The same things were measured in two ways. Each way mixes the same 10 hidden numbers, adds some noise and spreads widely along 6 directions of its own, which tell nothing about the thing.
In the rows, 128 means zero.
Some things both ways: the first way, then the second way.
[112 131 130 153  92 128 132 129 135 179 125 133 114 128 146 145 121  98
 133 136 127 135 118 167 158]
[ 83 121  81  68  62 100 119 130 109  72 127 153  89 101 157  99 138]

[156 109 155 118 116 114 105 139 155 136  84 101 150 124  71  90  99  97
  64  60 155 125 111 101 120]
[142 129 163 141 113 153 107 154  91 135 144 160 136 104  64 111  79]

[109 135  60 126 137 144 172 125  85  82 145 100 110 174 135  99 165 126
 172 142 125 146 131 112 150]
[110 156 102 122  77 116 139 148 138 133 159 106  98 104 127 128 148]

[144 128 144 103 141 121 119 111 131 148  95 109 130 124  83 111 125 115
 105  90 137 106 106 120  91]
[123  90  97 141 134 131  79 136  88 110 118 127 148 140 101 142  90]

[116 103  37 133 107 121 187 119  84 136 125 156 116 160 160 147 165 134
 128 143 180  83 154  95 112]
[166 155 159 135 167  78 177 133 156 145 113 103 107 155 120 132 139]

[163 170 118 144 106 140 130 133 111  89 116 121 110 127 162 100 190 136
 134 184 108 121 141 146 132]
[115  97 124 151 172 105 123 139 150 127 110 126 133 148  97 115  86]

[126 131 112 103 101 107 143 127 172 162 133  99 143 147 119 115 127  98
 114  75 139 121 107  97 138]
[ 93 107  96  97 128 136 134 133 133 107  99  96 122 102 126 131 120]

[127 157 118 161 113 111 144 118  91  79 149 126  96 132 153 109 162 144
 129 161  98 142 109 162 136]
[110 101 142 107 161  96 109 142 152  92  84 131 156 111 122 133  80]

[181 137 180 154 116 147 103 125 167 154 119 128 133 114 133 105 110 136
  94 146 153 132  96 131 141]
[174 175 154 100 126 135 142 135 110 150 142 122  76 146 181 134 179]

[167 154 135 152 102  97 118 122 151 134 153 123 134 106 129 129 118 132
 128 121 130 141 116 183 112]
[148 129 120 120 117 123 127 119 113 116 114 138 110  97 140 134 133]

[ 76 117  56 137 102  60 181 104  98 143 168 134 114 144 150 174 122 132
 126  92 148  93 110 143  95]
[153 125  98  40  88 159 114 106 138 158 106 102 112 152 172 174 164]

[126 159 114 131 113 134 128 133 157 139 197  99 129 143 173 128 157 118
 189 167 132 140  95 149 167]
[117  96 124 123 139 126 143 113 126 133 128 136 145 123 141 167 125]

[151  70 151 105 131 123 156 151 126 214 150  91 150 128 116 164 103  43
  70  97 190  97  91 129  66]
[145  96  72 125  78 116  82 124 136 180 136 144  83 252 154 125 134]

[141 158  85 123 140 151 151 114 100  86 131 120 138 138 130 125 177 167
 169 168 114 118 143 132 126]
[145 136 102 163 149 118 124 123 129 156 137 108 113 154 125 157 147]

[113 144 105 148  79  79 130 152 119 124 185 109 144 106 147 177 149  94
 144 129 138 113 147 179 116]
[146 107  95 104 117 133 130 109 171 149 149 164 129 111 121 152 127]

[112 121 100 109 117  94 132 135 157 150 127 131 127 117 130 115 119 135
 120  71 118 136 115 129 116]
[ 68 125 130 118 127 150 144 130  71 114 149 131 130 114  71 119 121]

[136 119  89 119 105 130 166 143 127 187 155 141 133 115 150 168 144  89
 147 131 145 129 171 144 102]
[130 122  93 131 116 120 140 132 125 120 152 146 111 151 117 133 137]

[110 138 126 137 106 127 122 120 153 120 131  90 165 153  91 130 111 123
 134 106 164 116 107  95 186]
[162 141 124 111  91 144 119 130 130 148 138 146 114 118 119 142 131]

[128  99 114  89 146 129 131 143 115 130  95  98 137 135  80  98 135  96
 106  76 142 118 123  98 102]
[105  90 135 156 197 118 135 139 134 133 132 126 144 151 100 129  94]

[101 116  97  96 127 120 151 130 130 176 157 115 132 130 138 156 143 104
 141 107 136 103 118 121 106]
[150  91 138 119 151 174 108 117 105 159 140 164 158 158 114 175 109]

[154 133  61 121  79 167 143 133 139 156 124 140 165 124 150 172 178 134
 128 147 147  71 202  99 134]
[145 137 115 152 130 150  98 127 108 153 129  98 126 103 123 161 132]

[140 143 144 151 109 116 130 121 128 132 135 105 138 128 116 138 117 114
 122 129 142 124 110 157 130]
[166 124 131 138  98 150 125 132 116 164 183 171 121 178 147 147 129]

[112 144  86 119 127 139 136 106 121 128 116 114 140 150 123 140 155 147
 167 143 148  86 124 117 142]
[103 125  76 169 124  80 137 114 106 120 152 108 108 141 118 126 143]

[145 120 135  79 112 140 126 140 170 206 111 110 136 135 137 116 159  78
 103 108 132  97 101 103 125]
[111  93  87 132 103 133 111 118 123 144 124 144 115 158  88 124 107]

[135 131 115 130 110 141 130 125 149 154 148 107 139 133 118 134 118 107
 140 113 155 126 137 115 141]
[124 135  78 105  73 117  89 139 115 103 117 125  85 104 120 107 128]

[141 144 128 121 136 133 123 118 115 110  69 116 120 132  99  94 142 134
 124 123 121 119 124 130 119]
[ 78  95 109 147 182 111 139 142 104 101 140  99 136 151 138 127 113]

Other things, the second way, with their names:
(362): [157 122 103 167 100 105  97 136 129 119  82 121 116 127  78 123  84]
(912): [128 114 110 119 149 120  97 136 105 108 103 129 134 120  94 143 115]
(436): [101 111 119 138 158 113 136 126 104 109 140 125 130 112 110 129 117]
(823): [153 119 165 131 189 134 168 131 137 142 125 108 165 143 157 193 132]
(848): [124  60 131 125 177 161  83 136 125 127  93 166 173 149  65 141  52]
(415): [127 105 132 125 132 149 127 134 138 153 169 154 160 164 150 168 119]
(642): [110 115  69 164 137  37 124 120 154  86 112 108  98  84 110  86 105]
(1128): [147 122 140  93 162 114 150 138 138 113 160 176 119 165 147 125 132]
(1288): [131 108 143  85 146 204 122 134 116 156 153 169 142 144 114 161 129]
(416): [ 63  69  82 199 174  78 118 130 111  99 100  81 148 185  99 126  75]
(712): [106 137  66  86  91 110  83 136 138 137  91  99  56 154  77  76 136]
(239): [135 142  94 123  72  90  80 132 118 106  99 130 109 113 109 127 116]
(977): [184 141 139 142 145 141 133 154 120 120 165 160 132 121 124 142 120]
(1085): [156 131 144 144 182 114 170 123 132 144 138 135 129 162  88 141 126]
(860): [128 109 142 126 146 146 133 138 122 143 134 111 160 147 154 182 123]
(532): [141 133 101 122  93 107 104 123 135 135 135 127 118 129 119 139 121]
(420): [134 148 132  87 139 130 119 139 131 120 106 119 106 107 144 135 144]
(1395): [148 178  92  99 104  83 160 127 186 121 141 116  70  90 163 125 184]
(1233): [147 162  98 163 164  82 131 131 141 107 177 149  96 101 149 123 161]
(886): [106  92  71 121 117  84 113 126 127 122  96 106  86 168 145 111 132]
(889): [119 136 110 135 101 107 135 158 108  80 163 147 107  91 109  91 107]
(1089): [140  79 119  99  90 197  54 159 119 148 110 148 168 191 105 168  67]
(945): [150 104 128 115 125 169  96 142 119 154 127 132 140 165 115 147  98]
(139): [105 105 137 146 163 143 103 150 109 127 108  67 164 137 180 177 111]
(1315): [147 133 171 173 146 161 167 143 111 165 193 166 151 153  94 146 114]
(1076): [103  85  83  82 140 138 142 116 148 150 161 146 113 200 173 146 157]
(1333): [121 102  88 150 118 144 137 114 113 146 245 188 173 173 142 192 146]
(649): [ 96 127 123 140 135 132 163 115 113 155 151  92 143 130 154 189 165]
(1205): [ 83 124  63 118  91  59 111 125 143 109  87  93  68 181 128  90 136]
(203): [106  95 132 161 162 101 153 124 119 122 134 139 127 153 110 107  95]
(857): [163 140 115 121 117 162 112 139 146 179 168 134 104 155 101 134 129]
(391): [ 88 108 107 114 132 134 116 145 141 104 135 122 122  83 132 118 102]
(325): [166 173  79  73  35  88  98 131 167 128  82 127  40 120 115  94 152]
(1403): [116 142 135  98 114 156 150 131 111 154 159 133 114 138 129 146 157]
(1302): [103 110 130  89 163 141 132 137 133 127 110 114 126 130 108 137 121]
(610): [132  94  95 132 136 124 119 135 138 142 141 115 136 172 131 146 111]
(1229): [136 125 119 157 111 114 124 154 150 147 151 116 120 144 122 127 103]
(174): [157 130 153 133 148 139 157 150 101 105 167 161 151 112 159 163 135]
(1329): [122 140 105 126 115 128 144 135 109 124 146 116 109 131  85 123 133]
(155): [148 158 126 148 160  66 133 144 124 102 120  81 101 107 169 126 144]
(1091): [ 92 106  93 129 165 108 118 124 119 115 101 100 113 178 119 119 123]
(359): [124 148 104 145 138 142 167 106 110 181 163 132  68 195 101 120 182]
(1025): [179 140 138  69  95 154 132 130 147 140 122 204 126 139  73 154 132]
(1109): [127  95 147 151 241 138 168 127 140 183 159 109 142 243 132 155 135]
(144): [154 151 126 101 144 121 135 133 158 172 148 148  72 177 116 108 159]
(89): [128 117 138 113  60 159 105 127  88 136 157 161 140  94 136 153 104]
(131): [120 152 104 101 166  89 154 119 149 108 138 107  91 110 199 150 192]
(689): [ 84 133 109 133 194  78 168 138 118  64 147  96 108  89 155  95 139]
(377): [120 134 128 105 152 118 146 131 132 115 114 109 109 105 139 133 139]
(1095): [ 94 102  97 126 177  56 147 134 117  72 113 127 132 182 123 133 129]
(1273): [115 127  81 109 139 106 136 118 112 110 141 112 101 133 140 136 162]
(189): [110 123 123 150 170 124 149 131 122 129 128 103 111 120 105 110 119]
(1041): [157 126  58 132  85 137 111 130 127 144 166 133 131 185  99 170 141]
(560): [115 132 127 125 123  82 138 118 135 113  76 104 116  78  79 124 108]
(668): [111  83  94 110 133 113 106 101  99  89  79 134 166 127  84 175 100]
(690): [124 131  95 137 133 100 110 138 105  82 144 148 127 139 114 131 124]
(1159): [130 162 100 102  66  95 129 137 149 109 123 132 100  89 129 144 152]
(1313): [165 156  88  45  64 163  68 132 115 126 138 137 116 107 170 185 172]
(1457): [157 133 111 126 128  95 112 125 162 131 137 174 109 118 120 132 131]
(107): [ 89  85 128 160 183  86 131 138 123  86 125 156 123 127 131  89  84]
(983): [118 107 100 133 115 133 134 138 114 147 145 137 103 207 119 125 134]
(1150): [130 152 120 147 114 133 136 134 103 135 177 144 103 105 122 122 144]
(496): [129 122 156 137 165 136 128 137 116 129 110  93 153  97 164 173 120]
(383): [148 163 106 149 131 121 158 131 112 113 184 146  95  88 112 121 157]
(1298): [109 136  96  92  56 122 103 143 107 114 131 155 112 142  46 102 109]
(452): [157 147 111 112  75 135 115 169  94 106 145 109 118 140 167 153 139]
(293): [ 89 134 106  85  80 119  67 179 146  86  92 115 107  90  68  81  72]
(278): [136 110 120  88 139 129  91 139 146 131  83 109 103 169 161 134 119]
(1134): [113 123 128  61 161 143 130 134 144 104 106  89 149  70 178 178 142]
(794): [121 138 139 162 123 113 150 143 104 123 157 133 135 136  85 131 110]
(1153): [139 119 135 129 154 109 126 123 165 153 101 139 113 155 110 129 115]
(1452): [125 106  92 166 142 129 121 147 109  81 181 169 152 126 124 145 106]
(1416): [ 97  97  63 173 108 100 110 118 130 132 132 121 110 177  94 113 102]
(404): [179 149 114 139 154  85 134 138 160 130 131 144 123 172  87 143 134]
(180): [117 124  89 111  91 151 111 139  71 118 160 121 124 154 115 160 143]
(544): [146 140 185 159 122 126 155 156 117 122 185 183 153 112  96 124  83]
(178): [120  99 115 124 133 136 104 134 112 115 102 116 154 159  96 143  86]
(324): [119 107 160 138 133 126 104 137  80 115  82 145 145 129  88 130  83]
(188): [131 149 100 142  51 114 149 114  91 149 178 135 103 135 141 161 170]
(854): [121 113 125 137  81 130 113 118 107 148 121 136 136 113  93 140  99]
(444): [129 154 116 127  84 129 160 127 133 148 177 117 124 123 142 169 157]
(128): [147 138 127  88 148 121 119 137 156 125 120 145 130 147 103 153 131]
(1293): [129 127 128 133 114  84 144 143 138  96 113 154 126 127 107 124 107]
(1456): [111 128  78 106  89 107  99 125 121 113 107 122  87 111 115 111 135]
(728): [140  95 134 132 125 131 108 131 127 134 106 151 144 152  95 140  82]
(887): [ 91  89  90 135 164  86  88 130 131  79  85 128 139 130  83 115  80]
(523): [146 128 164 115 169 148 147 144 102 110 139 154 144  88 118 147 121]
(281): [ 91  84 123 170 148  93 104 141  93  72 123 163 177 123  58 128  55]
(284): [ 76 125 130 109 122 141 111 140 109 110 102  78 165  71 130 175 117]
(1010): [150 116  91 144 117 124 104 130 121 136 130 126 112 166 120 135 118]
(424): [124 126 123 119 119 111 164 131 137 126 103 102 117 164 120 137 125]
(1056): [140 104 125 137 171 159 195 112 143 172 228 182 147 213 113 170 142]
(301): [107 120 121 127 124 135 123 143 114 121 149 108 159 132 152 174 126]
(271): [140 125 139 137  84 154 121 133 140 157 121 148 154 143  85 165  97]
(958): [155 149 128 124 106  73 148 136 157 115 125 164  43  87 104  41 115]
(443): [ 80 111  73 128 104  68  85 119 111  93  70  89 111 143 108 113 109]
(735): [187 126 193  92 211 174 127 132 124 144 110 162 154 110 102 172 115]
(299): [114 136 109 128 159 118 155 113 118 129 167 135 146 132 118 185 167]
(543): [ 96 103  96 136 143  97 110 137 123  88 122  86 160 111 165 165 113]
(723): [145 132 168 116 153 164 163 138 102 140 147 139 154 131 134 179 142]
(874): [168 138 146  92 121 159  81 129 111 121 102 145 165  49 117 192 119]
(247): [103 115 118  80 179 106 129 135 156 116  73  58 125 135 142 144 129]
(506): [119 124 112 109 103 127 127 134 119 127 105 109 107 130 131 131 132]
(584): [152 108  82 150 148  99 120 130 181 145 146 140 123 156  98 132 112]
(814): [100 114  55  73 132 101  65 110 146 100  67  99  89 104 138 118 135]
(639): [122 134  91 115 148 113  79 145 150 146  99  63 105 203 148 145 139]
(1215): [123 167  82 124  71  73  85 141  80  86  74  93  51  99 115  85 145]
(989): [ 96 152 124 141 151  69 138 133  93  76 108  96 100 112 140 102 135]
(655): [149 117 112 109 117 157 120 130 138 170 147 141 124 199 120 156 132]
(846): [112 157 119 151 125  74 192 156 135  81 170 108  98  86 151  96 138]
(263): [ 83  95  91 139 135  97 121 123 122 117  94 111 124 151  79 117 101]
(987): [157 130 105 136 143  88 143 120 133 102 140 182  94 130 115 103 134]
(267): [114 145 125 109 155 105 172 144 141 113 144 102 107 133 169 136 163]
(1317): [111 144  42  89 104  90 130 117 188 137 118  64  60 148 148 106 165]
(664): [ 97 127 110 120 167 123 117 147 124  92 141 107 127  80 147 132 128]
(1131): [ 77  69 118 154 202  85 123 109 131 122  57  92 121 127 140 121 104]
(1449): [152 112 151 119 133 115 127 108 130 137  97 167 124  99 114 139 112]
(445): [115 115  90 152 137 137 114 147 133 143 154 119 122 210 124 139 127]
(990): [ 79 103  55 160 119 133 120 114  96 152 164  60 145 170 133 184 147]
(187): [112 105 122 118 168 113  86 124 130 110  94 165 123 122  97 116 103]
(611): [119 141 137 130 112 113 136 156 113 111 142 107 130 113 132 135 116]
(225): [106 123 110 131 120 147 138 133 123 121 143  76 143  83 189 172 136]
(621): [ 21 105   8 164  90  73 123 114  85  83 150  46 122 123 167 158 167]
(230): [111 103  78 139 118  50 115 149 205  94  87 130  69 154  90  32  61]
(1154): [100 137  90 130  87 122 121 125  81 112 146 135 106 117 103 128 147]
(1444): [171 119 110 157 124 128 100 126 131 174 122 119 104 146 124 142 124]
(35): [ 75 104 108 143 154 118 180 124 115 121 153 126 129 205 109 124 126]
(1278): [ 87 112 123 136 183 110 115 132 109 102 115 131 113 113 110 102 111]
(1143): [111 108 154 102 151 215 130 147  87 133 175 146 192  86  99 180 105]
(871): [174 100 144  94 162 159  92 116 136 166  69 143 134 175 112 167 112]
(1212): [104 113 109 119 127 124 141 122 129 140 131 120 110 156  98 121 122]
(755): [179  86 153 131 129 181 115 133 102 176 142 164 154 181 153 179 110]
(469): [156 150 101 122  88 153 110 130 117 159 182 129 107 130 159 155 159]
(519): [ 99 100 135 116 176  61 133 127 129  66  61 122 113  62 153 102 106]
(1368): [114 131 127 126 108 124  99 153 107 109 127 114 125 116 153 127 115]
(1034): [147 133 134 124 124 121 102 140  91 100 117 138 139 122 124 146 116]

Some of these things the first way, each followed by its name:
[110  86 104 104 141 109 165 155  95 150 157 113 118 123 146 145 136  89
 105 111 157 111 120 119  65] => (144)
[136 118 113  78 131 105 139 117 151 155  98 101 137 143 100 100 135 113
  86  58 137  93  97  83  93] => (189)
[123 182 143 128 111 126 154 115 154 141 182  99 147 139 159 157 160 121
 175 181 150 110 110 114 152] => (1041)
[102 116  88 135 136 105 155 119 104  90  90 127 154 142  57 120  97 149
 138  75 134 156 133 132 142] => (723)
[103 145  83 134 122 129 154 117 121 131 182 124 130 132 136 152 137 133
 185 134 129 143 144 139 141] => (281)
[140 149 138 134 108 130 167 125 128 128 150 102 124 141 138 119 144 101
 114 135 110 149 116 126 136] => (1089)
[137 133 103 150  97 127 128 115 134 135 127 141 147 126 131 149 133 155
 115 132 145 102 129 135 142] => (443)
[125 145  76 146  98  81 165 104 115 123 150 146 118 120 137 148 132 150
 125 103 121 123 148 148  96] => (178)
[151 126 118 132 112 112 133 136 113 134 163 149 129  91 130 141 148 128
 110 121 107 139 141 167  92] => (874)
[162 145 147 149 102 143 136 119 135 128 114 116 133 134 131 117 139 127
  90 144 124 124 114 130 145] => (1368)
[150 100 123 110 134 118 159 129 131 172 153 119 119 134 137 117 125 101
  93 104 141 133  84 130  90] => (1205)
[144 138 160 139 142  99 128 101 140 126 157 112 132 118  90 113  89 142
 116  93 137 152  79 145 108] => (1034)
[122 112  86 128 119 104 156 131 105 130 131 139 140 117 118 152 130 134
 117 104 138 119 143 144  95] => (871)
[120 130 145 129 123 146 123 112 137 161 106 141 154 110  78 150 110 133
 125 108 132 123 143 116 143] => (690)
[117 137 129  83 183 168 131  96  89 121 112 112 114 132  77 103 160 140
 153 124  90 120 110 112 105] => (1233)
[144 133 136 113 135 130 126 113 134 150 103 107 102 139  94  82 121  93
 125  91 134 141 114 116 114] => (889)
[141 118  86  99 132 143 158 111 129 147 153 115 126 152 129 111 152 125
 121 105 125 121 109 100 117] => (496)
[136 140 102 152 110  95 132 144 140 128 233 108 131 116 172 148 128 122
 171 143 146 153 104 189 120] => (1449)
[ 78 161  94 140 127 128 151 119 111  94 195 101 137 134 162 163 149 163
 187 163 107 126 119 146 155] => (187)
[133 157  73 149 117  78 154 117 106  79 191 105 104 145 166 113 152 147
 163 138 114 145  93 187 109] => (854)
[156 149 124 156 101  89 108 126 143 112 128 116 134 114 114 116 113 133
 124 105 140 134 123 172 119] => (203)
[138 172 103 142 131  97 117 103 105  75 170  89 106 137 130 108 153 141
 173 141 139 112 108 156 105] => (642)
[158 147 111 120  92 155 143 133 149 142 139 140 124 134 180 105 194 133
 106 159  89 130 119 118 159] => (284)
[143 127 124 118 124 104 144 123 138 146 165 107 120 132 126 110 129 106
 118  98 132 140  93 136 106] => (728)
[107  97 123 112 122  85 163 136 111 162 109 134 112 129 121 124 124  94
  77  79 134 122  98 123  91] => (1298)
[162 133 116 131  97 127 156 145 121 163 180 141 114 112 181 142 176  94
 120 165 124 132 139 155 104] => (1395)
[126 126  63 114 126 144 154 131 111 117 123 135 139 146 133 120 171 148
 155 139 108 133 132 140 146] => (649)
[121 145 133 114 122 135 126 120 143 146 146 116 133 123 129 132 147 124
 134 127 124 113 116 112 134] => (887)
[151 134 156 116 117 160  99 118 143 152  78 116 142 127  90 110 143 116
  94 119 132  93 117 103 146] => (469)
[161 139 114 155 108 174 121 113 129 135 117 130 140 141 134 135 146 141
 135 175 187  84 151  93 155] => (155)
[122 160 116 150 119 117 127 103 145  98 160  85 164 143  91 143 100 147
 169 114 167 123 128 117 155] => (1010)
[115 119 144  84 149 151 119 134 124 162  84 147 140 113 101 118 167 128
 121 128 106 116 106 117 134] => (299)
[108 121 121 121 111  92 149 156 143 144 165 109 151 103 122 155 107 102
 122  79 118 155 135 152 108] => (1288)
[147 128 155 113 136 131 134 124 143 153 113  81 143 153  97 108 119  89
 120 115 154 126  76 125 131] => (755)
[113 139 104  96 143 111 163 125  91 118 167  86 117 145 133 130 175  93
 151 134 138  99 114 112  86] => (584)
[144 122  96 141  75 117 128 149 124 175 164 160 135  73 172 196 154 118
 102 134 128  87 189 166  81] => (814)
[122 129 166 144 107 164 108 128 127 161 100 142 144 106 103 152 132 120
 107 146 131 113 136 124 163] => (1313)
[120 154 131 133  99 114 110 109 146 107 103 100 141 147 107 109 141 136
 105 111 148  83 104  85 160] => (1317)
[130 117 142 126 116 131 128 133 149 144 126 113 151 127 104 125 112 119
  97 100 145 127 110 105 145] => (420)
[158 169 173 122 130 154 105 114 152 146 128 115 139  98  77 116 125 116
 156 120  98 163 145 150 136] => (1452)
[104 160 137 107 114 142 128 123 146 131 105  94 138 149 128 119 166 117
 136 137 116  96 108  93 168] => (848)
[126 131 144 105 143 137 162 118 110 147 129 133 129 133 127 130 167 121
 118 155 142 105 104  94 115] => (404)
[148 134 104 134 109 116 151 117 145 146 159 108 123 145 120 113 114  99
 139  99 160 145 129 117 126] => (846)
[144 124 125 132 101 120 121 126 134 158 151 131 128 117 135 139 141 112
 102 121 147 101 121 127 117] => (532)
[175 113 112 105 100 162 163 126 153 185 144 120 151 140 145 138 157 105
  76 122 135 103 131  90 118] => (139)
[160 133 129 115 109 149 134 141 119 146 105 140 112 127 169 105 197 116
  93 168 106 104 112 131 125] => (1153)
[120 140  89 141 116 126 135 114 115  93 127 126 133 146  99 107 138 148
 147 115 119 147 125 132 167] => (444)
[147 152 141 135 104 130 147 123 151 158 159 107 147 123 130 153 130 104
 138 140 158 120 142 117 126] => (977)
[126 142  96 111 105 128 166 127 141 143 140 114 138 148 150 131 162 120
 131 129 121 119 125 111 140] => (1315)
[148 137 110 102 134 139 153 114 129 152 128 135  94 143 157  85 176 126
 127 141 110 132 101 115 117] => (794)
[146 131 103 137 115 111 125 129 124 135 142  99  92 143 145  95 132  91
 136 118 161 123 117 137 106] => (958)
[177 112 139 110 134 140 146 124 112 169 120 143  84 115 142  89 155 104
  70 118 100 134 109 137  69] => (278)
[ 82 145 132 135 130 113 124 125  85 114 126 120 142 106  88 171 140 124
 162 134 102 122 129 184 132] => (1333)
[150 126 128 112 111 118 123 136 148 144  87 125 143 124 111 109 142 119
  96 104 132 116 114 124 126] => (263)
[137 139 113 133 128  90 140 152 124 104 186 110 103 112 164 103 137 118
 145 126 127 165 116 158  92] => (1302)
[121 102 120 123 120 100 135 147 130 121 114  94 150 132 105 127 106 108
  88  80 177 101 119  96 104] => (712)
[ 83 130 133 120 129 118 138 136 105 139  99  98 124 142 123 139 141  93
 142 136 130 106  98 145 138] => (1076)
[138 125  99  90 122 124 185 121 150 195 205 125 117 146 185 134 169 101
 133 135 139 122  91 102 104] => (823)
[135 123 125 108 144 134 162 123 113 142 118 121 103 145 131  93 151 111
 118 130 117 141  93 122 115] => (267)
[143 130 116 141 106 113 128 131 109 104  89 142 114 124 134 100 156 140
  86 131 137 106 130 118 118] => (247)
[127 134 112 137 135 109 124 127 111  86 156 103 138 107  82 124 106 133
 139  85 123 152 150 146 102] => (664)
[133 136 148 131 114  97 108 133 185 138 168 104 171 119 106 131  92 126
 137  95 189 129 103 102 142] => (1085)
[155 137 168 148 111 126 121 133 173 142 188  90 143 139 135 108 106 104
 119 131 176 146  74 111 162] => (325)
[124 129 115 147 143 117 130 128 112  90 127  72 150 157  84 121  95 117
 168 121 187 133 106 141 140] => (886)
[145 123 127 134 135 113 113 127 107 112 103 112 124 111  70 107 103 117
 118  80 115 149 132 172  97] => (107)
[156 148 121 130 105 138 108 137 122 108  98 122 110 115 112  85 156 112
 112 114  87 145 153 147 132] => (391)
[153 151 133 156 108 122 140 129 125 105 157 120 136 121 132 124 137 133
 127 147 119 153 123 159 138] => (301)
[127 136 110 123 126  95 130 103 115 132 100 131 106 115 102 117 122 136
 112  82 120 110 130 139  82] => (689)
